The same things were measured in two ways. Each way mixes the same 11 hidden numbers, adds some noise and spreads widely along 6 directions of its own, which tell nothing about the thing.
Some things both ways: the first way, then the second way.
[  7 -10  -5  -3  26   1 -12  -4 -27  17 -30  20  -7   9  -5 -20  15   1
  -5  15   8  16   7 -40  24]
[ -2  13  -7  -4  17 -21  20  -8 -16 -15   9   5  37  -4 -14   1  -3  -9
 -14 -24 -22  -8  -9   8  14]

[ 21  20   2  23 -22  10  -3 -26 -26   9 -28   1 -24  21  19   7  23 -18
 -35 -15 -22  13  24 -21 -18]
[-33  -1  -2  -8  -9  22  15  14  13  18   9  14  -9  30 -41  10  13   2
   3 -18 -20   0  -1 -27  -7]

[ 26 -57   2   5  -4 -14  -8  -2 -11  18  -1  47  36  -7  -1 -17   7 -44
  12 -23  -4  17  15 -17  -2]
[ 14  21   9  -3  12 -19   4 -12  27 -27  -3  -5 -22  13 -24  10 -19   9
   8 -51  18 -16  10   1  21]

[  8  34   1 -12   0   6   3  -7   2  -7 -15   1  -2  -1   1   7  -3  -2
 -31  -5 -15  -1  -2 -14  11]
[-21 -12  11  -3  21  -2  24  29   2  12 -38  -8   6  45 -43  -5  35  15
 -40  10  -9  49   3   6 -37]

[-32  16   1 -34  13 -24 -11   3 -21  11 -38 -23   8 -29 -10 -17  13  14
  -9   1  22  -6  -7  14  31]
[  7 -22  14  -4 -23 -21 -16   4   0  15  18   0 -19 -12  38 -25  66  -8
  -9  67  -8  26   2 -43   1]

[ -7  32   2 -15  17  -2  10 -18  -3   5  -6   7   4 -26   8 -32  22  12
   6  -5  -5   4   8  -8 -11]
[ -6 -15   7 -16 -21  12   0   6  17   9 -13   2  18   6  -8  -5  -4  25
 -16  14  39   1  12 -28 -43]

[ 38 -59  20   3  -3 -22  18   6 -14   6  26  23  26   4   2  -4  -5 -31
   6  -2  -8 -12  -9  -3 -34]
[ -3  -1  21   5   4   0  16 -28  -8  -3 -13   4  -5 -40  19 -18 -27 -29
  19  -4  -1 -10  18  -2  26]

[  0  -3   2 -19  16 -21 -13   1 -17   5 -21  27  11 -13   5 -23  19 -11
  -2  -7  16   5  11 -23   9]
[  1  19  -7  15 -19   7   2 -14  -5  -7   4  -5  -9  -5   7  13 -10  22
  -1 -19  -2 -32   0  -1   2]

[-23  23  18  -3  -6  34  17   1  57 -10  16 -32  -6 -42 -21  36 -10  27
  23 -10  -5  -6  -3  42 -25]
[ -8 -16   5 -34  22 -20  17  25  -6 -19   4  20  -4  14  -1   2  -4 -46
   2  -2  -9  10 -20 -20  25]

[  2 -18  -3  -6  30   0  15 -33   1   3   9  29 -12 -15  11  -7  14 -16
   2   1  25  -8 -12  -2 -15]
[ -9  11  22   3 -40  -7  16 -19 -11 -12  13   6 -29 -11   5 -12  12 -21
  25   2  -1 -21  15 -37  25]

[-16  30  -1 -15  10 -13 -15  -9 -15  19 -13 -20   7 -48   7  -2  -5  21
  19 -23  -5  23  11  -1  13]
[ 12 -23  12 -12  21  22 -10  30  -5  -2 -33  -1  11  25  -3  16 -19   6
 -14   0  18 -12 -12  45 -40]

[  4  11  23  15 -16  18 -24  13 -42   8 -44 -21  -5 -24 -45  -4  25   4
 -51 -27 -24  29  19  10 -27]
[-31 -11   9   8 -10  -7   1  38  19  28  32  17  -3  43  29  -1  32 -47
  -2  44 -17  29 -20 -15 -18]

[ 15 -19  17   1   0  -2  21  19   4 -20  26   6  27   7 -20 -10   4  -8
   2   3  -7  -8 -14  13 -40]
[-10  12  10  21  22 -14  13 -22  33  10   0 -20 -16  -5   8   8 -33   8
   5 -15  34 -24  16  11  -4]

[-34   8 -13  -4  19   4   9 -16  35   4   8  12  -9 -18  34  38 -15  21
  39  -7  24  15   5  15 -13]
[ 10   5  14 -13  11  17   9  21   3  20 -10  29  11  44 -13 -16 -24 -11
   6 -14 -13 -22   5  24 -11]

[ 16   3   9 -15   3 -12 -10  15 -15 -35  24 -36  -3  11  -6 -36  -2   7
  16  14  -4 -30 -23 -13  22]
[-30  -7   5   3 -28  -9  -3  18  19  14   7  -6   2  30  -7  -3  51  -9
 -18  41   2  49 -22 -29 -38]

[ 15 -32  -7   0  30 -22 -11 -25 -60  21  -2  19  15 -29  -7  -4  21 -31
  -8 -25   6  33   0 -24 -22]
[ 11 -13   6  20 -18  -5 -10  -3  14 -21 -18 -18   4  30 -16  22  55   6
 -10  22  18   7   7   2 -20]

[-10   7  -4   3   8   6 -13 -10  16  -8 -18  39   5   2  18  28 -35  14
  -3 -24  13  24  14 -26  11]
[ 16  19  -5  -5 -14  -5   6 -22  -6 -57  -2 -23  -2  26 -31  24  -4  17
  -6 -27  10 -29 -13 -14   7]

[ 17  -7  24 -19  -2 -21  22  16 -14  17 -19   3  37  -2 -22 -27  10 -17
 -17   7 -10 -16 -11  -7  -3]
[-15 -24  17 -10  12 -14  27  23 -25  28 -42   9  32   6  -6 -30  38   4
 -44  36 -11  42  22  -2 -28]

[ 17   2  18  16   8  12  -2  20  10  15 -13  34   2 -10  -7  25 -16  -6
 -10 -15   2  24  -1  -9  -9]
[ -4  10   7   1 -32 -12 -14   6   6   4  16   1 -38   2  39   9  -5  -3
  14  14  24 -39 -18 -14  -3]

[ 20 -13  12   1 -10  -6   0  20  -9  -1  19 -24  -7   2  -8 -34  34 -13
  25  18  -7 -18  -6  19  -5]
[-17 -12 -13 -16   6 -11 -21  19  37  39  15  14   6  18  -4   5  14  16
 -18  -2   0  23   4 -19 -15]

[  0 -42 -12   4   3   1  -1   8   0   4   2  18  13  17   6  19  -3 -12
  15   1  -3  22  12  -8 -12]
[ 30  25  -1   6  15 -12   3  -3  51   2  23  16   9   4  20 -23  -3  -3
   1  -4  13   3   7 -10   7]

[ -6  22  -3   4   9   4  -7  -9  -7  20 -29  16  -2  -9  -4  22  13  -3
 -15 -11  13  30  11  -6   6]
[-18  -4   0  -8 -16 -11   8  19 -24  26 -14  27  -8  13  -2  -4  23 -16
   1   5 -30 -11  -4   0   9]

[ 17 -57  -4  24  -3  -3  -7  -9 -34   9 -10  -5  -4  46  -9  11   5 -15
   2  15   4   7   5 -22   7]
[ 27  51  -7  29 -28  -3  17  -1  16 -33  47  18 -20  -7  38  13   3  -3
  24 -15  20 -69  -1 -17  24]

[ 29 -12  20  21   0   2  23  16 -16   9  -4  29  -7  19  14  24  -2 -11
 -31  -5 -15  10  -2  -5 -68]
[ 10   7 -24   7 -34  -1   7 -38 -16 -21   3  -9  23  10   7   5  20   0
  -1  35 -17 -31 -10 -30  11]

[-16  12 -14   5  12   9 -15 -12  -3  13 -16   1  -2 -11   1  28  -7  11
   7 -13   8  37   9  -1  20]
[ 24  -4  -3 -11   1 -24 -23  -9  34 -25  16 -10 -22 -14   7  19  14  13
   6  -2  41 -21  -5 -22  16]

[ -6  23   4  12   0   6  -9  22  11  -3 -14  15  -4  14  21 -16   2  12
  25  -7   2  18  11 -13  -3]
[ -8 -17 -16 -28  -9   5 -42 -20  21  30   4 -12  36 -21 -31  11 -15  74
 -27 -28  21 -12  11  -6 -41]

[ -6   4   4  -9   3 -17 -13   2  -4  -3  -7  10  36 -20  -3  -5 -15  -1
  12 -28   9  15   1 -11  12]
[ -6 -10  13  -9 -29 -11  -2   2  -9 -11 -24  -6 -14  25 -19   3  33  -7
  -2  16   2   8 -13 -13  -9]

[ 12 -14   4 -11  -3 -24   3 -13 -15   5  10 -19  22  -5  -5   1  -1  -8
  20  -3  -3  -8   0 -16  11]
[ -9  -7   9  -2  26   2  25  22  11 -11 -15   8  -7  15 -18  10   3 -17
  -1 -10   8   6   0   3   1]

[ 10  28   4  16 -32  17   0   1  -6  -1 -15 -37 -14  28  -4   0   8  14
 -11   9 -32   4  14   3  10]
[  6  22 -11  -3   0  18  18  41   5   4 -12  23  10  33  -2  11 -13  24
 -18 -18  17 -32 -13  16 -34]

Other things, the second way, with their names:
K808: [ -4  12 -21  -8  -2   6  17   5  -7 -12  -9   4  23  46 -35  12   5   4
 -18 -12 -32  -1 -24  -2  -6]
K806: [ 23  34  38  13  28  28  16   1 -38  10  -8  11 -29 -33  20 -27 -64   6
  21 -50 -22 -55   4  67  11]
K638: [ 23  12  11  13 -10   4  11 -21   7 -27 -20 -11  -1   1  -1   0  -4  11
   4  -1  29 -25  14   0  -5]
K212: [ -5  19   6   7 -17  -4  11 -18  18  10   3   1 -10   5  13  -4 -23  -3
  18   3  27 -46   4  -5  -3]
K306: [ -6 -20  23 -49   4 -23  -3  -2  -9 -12  -4   3  29  12 -22 -17 -26 -10
  -8 -13  12   7   0 -12 -11]
K966: [ -6  10  23 -15 -17 -25  -3   5  -6 -13  31  -2 -19  11   3 -11  14 -17
  -5  -5 -16  22 -16 -26   7]
K262: [ 25  28  -3  18 -32 -25  -9 -10  29  -9  19 -10  -8   3  22  -1  41  30
 -10  25  36 -23  -2 -21 -17]
K178: [-10  -2  -5  -8   9 -26  25  -4   6 -23 -18   8  26   4 -13  10  -2 -23
  -9 -12  12   2   6 -14  13]
K308: [ 16 -18 -13 -19   8   0  -8  -7 -33 -27 -27  -9  32 -10 -36  18  12  33
 -28 -26 -13 -10   1  15  -1]
K482: [ 16  -7  13 -10 -20  -9   1  -4 -40  -3 -28  -5  33 -21   6 -11   9  46
 -34   5  24 -27  34   4 -35]
K473: [ -7   7   2  -7  32  -1  12  27  19  28  30  30  31  10  29 -23 -26 -37
  -8   4 -25  29 -19   7  -6]
K253: [ 40   7 -28  -8  -4   0 -18 -12   6 -19   5  13   5 -46  13  21  -1  43
  -5 -37  15 -51  16 -11  27]
K343: [ 24  16 -14  15 -14  -2 -13 -12  22 -27  -7 -25   2  23  11  19  10  24
 -15  19  26 -14 -24   1 -25]
K697: [ 21  37 -15  32  16   9  23 -36   7 -20 -24 -20   3  13 -17  21 -34  31
  -1 -40   8 -59   8  36   6]
K116: [ -4  -9   1 -27 -11  -7 -10  18 -16 -31 -11  -9  10  48 -56  17  33  11
 -29 -26 -24  35 -19 -10 -15]
K39: [ 24   9 -38 -15 -10  11 -28 -13   5 -47   2 -15  16  21  -6  54 -53  31
 -11 -49  16 -49 -31  12  -5]
K754: [-10  -8  15 -20   2  -5 -14   5  16  -6  12  -1   3  21 -24  10 -12 -11
   3 -23   9   6 -15   4 -12]
K759: [ -3  19   5  -1 -20  -1 -10   1  19   5  25  10 -31   4  14   5 -14   6
  11 -24   1 -15  -4 -18   8]
K652: [-18  -8   1  -1  48  -5  -6  35  30  26   5   2   2  46  -6  15 -25  -8
 -21 -25 -16  29 -15  34 -15]
K628: [-27 -13   7  -5   3 -12   9   5  17  14  -6   0 -24  20 -12   4  18 -18
   6  12   1   3  -3 -19   6]
K588: [  2 -21 -15 -32 -64 -31 -36  -5  13  12  24   5  -1  26  40 -18  60 -13
 -11  88  -4  28 -32 -80  -9]
K394: [-21 -16   8  -9 -55 -28   2   4 -31 -21  -6  -3  23  47  -5  -3  68 -40
 -20  51 -31  45 -21 -38 -13]
K677: [-15 -11  -5 -22   1 -18  -7  17   9  18  -4  12  -7   3   9  -8  14 -23
  -6  18 -15  33 -37 -16   4]
K372: [ 10  11  -4 -11 -27 -14   9   4  -4   1  13  10   4  -4  15 -24  43  19
 -27  23 -10  16   7 -50  -1]
K185: [ 17  -9   9 -12  25   1  -2 -10  28  -3 -18  -1   3   5 -22  -6 -13  20
  -7 -25  17   5  29  -4   0]
K650: [ -2 -10  -9 -26  25   1  12  -7 -22 -40 -26  -4  20  25 -62  20  -5  -7
 -12 -43 -34   9 -18   7  21]
K146: [-14  -7   3  -3  16  -5   8   9   5  31 -10  14   8  -3  14 -17  -6 -13
 -13   6 -18  22   3   1   2]
K868: [  2   9 -14   0  25  25  13 -17  -4   3  -9  12 -16 -30  -4  11 -43  -6
  22 -39 -23 -41 -13  19  40]
K861: [ -6  17 -23  22   3 -24  -1  -3  30  -4  23   2 -13 -20  16  20  27 -13
  -8 -11 -17  24 -21 -16  31]
K769: [  5   8   3 -18 -14  -9  11  16 -12 -23  22  16   2  12  -3 -11  30 -15
  -9   4 -24  15 -19 -35  11]
K46: [ -4  28  13 -16 -29 -33  15  14 -10 -13  24  31 -11  22   9 -33  28 -56
  10   6 -45  34 -39 -33  31]
K649: [-14  -5   4  -5 -24   7  -6   3 -24  14  12   6 -16  10 -10 -14  49  -5
  -6  19 -60  30 -15 -25   9]
K525: [ -1   0   3   5  45   7  19   4  -4  11 -11   3 -17 -18   2  10 -32   7
   7 -24  12 -52   6  34  11]
K426: [-30  10  11  -5 -21  -2  23  11   2 -22  25  15 -14   7   7   1  -4 -56
  19   1  -6   9 -31 -36  17]
K735: [ 36  -1   2  -7 -51 -23   3  -5 -46 -73 -22 -15  22   1 -12   3  80  23
 -41  23  -1  15   3 -40  -6]
K990: [ -7   3   3  13   0  -7  30   8  10 -20 -20  -3  -7  59 -38  10  49 -16
  -5   8 -12  13   0  -7  -1]
K452: [ 26  28   0  14  -4  -4 -12  -8   8   8  -9   0 -31 -34  31   1 -19  31
   3 -27  15 -31   0  22   7]
K284: [ 15   0   7  -1 -39 -30   4 -17 -20 -52 -10 -27  -7 -17 -13   8  70  16
 -17  25  19   3  -7 -36   3]
K936: [ -7  -9  13   4  17  -7  11 -16  20   0 -16 -19 -20   1 -31  12  11  14
   5  -3  26 -15  15  -5  -1]
K818: [ -5  -3   8   2  -3   2 -12 -19  13  12  12  -9  29  19 -27  -6   4  21
 -19 -19 -18  17  26  -3 -19]
K989: [  0  15  13   2  19 -12  30  11  18 -11  -3   1  -4  32 -11  -6  -6 -12
  -3  -6  11  -4  -4   2  -3]
K296: [ 25   0  22  -7   0  -6  24  -2 -37   3 -42  23   2 -23  17 -40  10 -12
   1  18 -13 -15  18  10  14]
K347: [ 12  18 -14   6   7  -5   0  29  -3   2 -23  11  -7  39  10  17  -5  -1
 -13 -13 -11 -16 -30  40  -7]
K891: [ 13  51  13  -4   5 -25  16  22  -2   6   4  33 -77   0  38  -2 -53 -18
  36 -53   6 -72 -13  19  50]
K168: [ 30  -8  -3 -31  23 -30 -15 -13  10  -1  -8  11  10  -6  -2 -11 -12   9
  -4 -21   5 -20  16  -2  26]
K780: [ 11   2  16   2 -29 -10   0  -8 -17 -52  -4 -33   5   0 -22  11  43  19
 -17  13  21   2 -15  -9 -25]
K179: [ -2  19  38   2  21 -14  19   8   6  39   4  12 -69   2  23 -33 -20 -24
  36   1  -5 -35  -4  21  24]
K666: [  1  21   1  14   8   5  29   3  -2  -3  -9   7 -16  17   3  10 -24  -5
  15 -17  11 -61   1  22   5]
K681: [-14  20   1  22  -6  19  22 -11   4  17  12   2  33   6 -20 -15   6  15
 -13  -5 -19   2  11   3 -26]
K236: [-20 -11  -3  -5 -20  -6   8 -24  -1   2   8   2  27 -31  22  -6 -10 -14
   0  23   9  -9   5 -34   2]
K580: [ 11 -23  20 -18 -15   7  -4   5  -7  11 -25  14   5 -10  14 -27  15 -12
   3  42  14   4   1 -10 -17]
K845: [ 35  23   6   7  53 -11  35 -15 -32 -38 -20 -14   5   5 -18  -2 -24   1
 -10 -40 -26 -29   0  45  35]
K315: [  1  32   8  33 -12  45  32  18   2  -1  -7  13  -8  27   7   3 -30   6
   6 -18   4 -36   3  23 -28]
K727: [  5 -14  13 -15 -18  11 -12 -10 -24   8  -8 -11   5   1   7  -9 -10  31
 -11  16   9 -28  11  -5 -28]
K716: [ 24  -3  -1 -26 -23  12 -38  -9   9 -17  20   1  22  -5  17  -1 -34  24
 -12 -18  13  -7   0 -16 -19]
K386: [-23 -24  20 -49 -34   6  -7  26 -21  33  11  26  -3  29  -6 -34  19  -5
  -5  33 -24  14  -2 -49 -23]
K17: [ -8  -2   0   8 -10  21 -10  -8  22  53 -28   7  -7  15 -11 -12   2  28
  -5   0 -15  12  19   7 -22]

Some of these things the first way, each followed by its name:
[ 17  24   7  -7  -2   6 -13  25  10  -5   4  -9  -6  -7   0   7  -9   6
   8   1 -14   6   0  -8  22] | K677
[-17  -7  12   1 -16 -22   5  21  11   5  -8 -11  49  -4   6  26 -42  13
  31 -31  -3  15   3   2 -12] | K580
[  3 -10  -3   5  -7  -7   5 -16 -16 -14   6  -7  16  11  -6  25  -5  -9
 -15 -13  -3   6  -2  -1 -21] | K990
[  9  11 -12  -7 -18 -24  -6  -7 -19   4   2 -24  -9  15  33  11   9  -1
  13   5 -10  -2  14  -9  12] | K868
[ -9  10  -2   1  -6  -6 -17  -8 -19  12 -26 -14  -3   1   7   1  -1  10
   2  -8   0  14  12 -10  25] | K308
[-16   1 -15  -6  22   3  -1 -12  -6 -25  -9   5 -18  31  25   5   1  12
  -1  11  13  -3   0 -32 -11] | K681
[ -4  40  11   2  11  17  -3  27  23  -8   0   9 -27 -10   9  23 -23  37
 -12   8   6   9 -10  24   4] | K588
[ -3  20   3 -11 -14  -6  -3   6  -3 -17   1 -24  -2   1  10 -19  16   8
  10  -1 -13 -11  10   3  -9] | K808
[  9 -13   7 -20   4 -12   7   7   4  10 -17  17   2  14   5 -17   8 -11
  -5  21   9 -22  -4 -13  25] | K372
[-15 -19   1 -24  18  -6  14   1  13  24 -24  25  17 -29   7  12   3 -19
   3 -13   3   7   3  -3 -18] | K845
[ -5  20  -6  -7  10  -7  22 -21 -14   4   4 -12   9  -9   5  -9  22 -11
  -1  -4  -5   2 -10   6 -23] | K936
[ 15 -25  14  -4 -14  -9 -10   7 -12  10 -21 -13  -4  10   1 -20  -1  -9
   5   5  -8 -18   4 -14  27] | K769
[ 44 -44  15   1   2 -23  13  10 -19  18   8  24  24  21   3 -18  -9 -28
   9  12 -11 -11  -9 -33   7] | K989
[  3  -5  16  17  -6  54  -7  10  37 -19  -9   3 -41  -3 -12  14 -20   5
 -19  -4  -7  -8 -10  22  -2] | K966
[ -4 -11   0  10  10  13   6  15  -5  -1 -14   9  11  11 -13   3   7 -12
  -8  -5  -5  20  -6  -3 -24] | K262
[-27  40  -4   0  -1   5   7  -5   7  17 -36  -9  10  -5   2  49  -5  16
 -11 -16   1  32  14  -2  -8] | K525
[ -5  13   0 -15  -6  -3 -19  16  -6  -3  -1 -23   9 -30 -16 -11  22   0
  10 -10 -11  11   9  19   6] | K347
[ 12 -28  10   2 -27 -15  12   3   0 -28  27 -26  11  27  12   9 -12  -5
  16  -4 -12 -28  -2   1 -31] | K315
[-11  26  26  -9 -10  -4  14  10  28  17 -21  -3  -7 -20  23 -25  -2  13
  18  -4   4 -25  -3  19   3] | K386
[ 27 -17  -8  10  -8  -2 -18   1  10  30 -17  45   2  21   6  24 -18 -19
  -4  11  15  22  11 -12  71] | K891
[-23  34 -18  -5   8  36 -17 -28  16 -25   1 -13 -55 -21   7   0  26  20
 -13   5   7   1   6  34   9] | K759
[  2  -8   1   6   6  14 -34  -5  -1  10 -20  33 -34 -22  21 -12 -10  22
  -1 -11   3  20  24  -2  22] | K716
[ 23 -17   9  -4   4   4 -14  18 -16   9  -8  -6 -25   6  -3 -13   6   7
   1  23 -15  -5   6 -16  17] | K473
[ 17 -42   7  -7  -9 -20 -10  35  11   3   3  31  41   5   3  11 -15 -34
  23 -16   3   9   4 -14   7] | K452
[  6  -3  18  20  -6  22   0   6  21  -5   8   2 -14  13   2 -18 -34  35
  17  14  -3  -7 -10  15  26] | K306
[-41  62 -10 -12  20  18   2 -22  16   2 -29  13   8 -46  -7  33  15  16
 -22 -35  10  41  18   7 -28] | K628
[ 37 -18  -4   4  -8 -28  -5   4 -30  11   2  44   8  13  33  -1  13 -42
 -17 -14 -10  15  11 -17 -19] | K17
[  0  -7 -11  -2   2   0   6 -28  -5  11   1  17  -4 -15  17   4  14  -9
  -9  -8  -4  14  11  14 -10] | K185
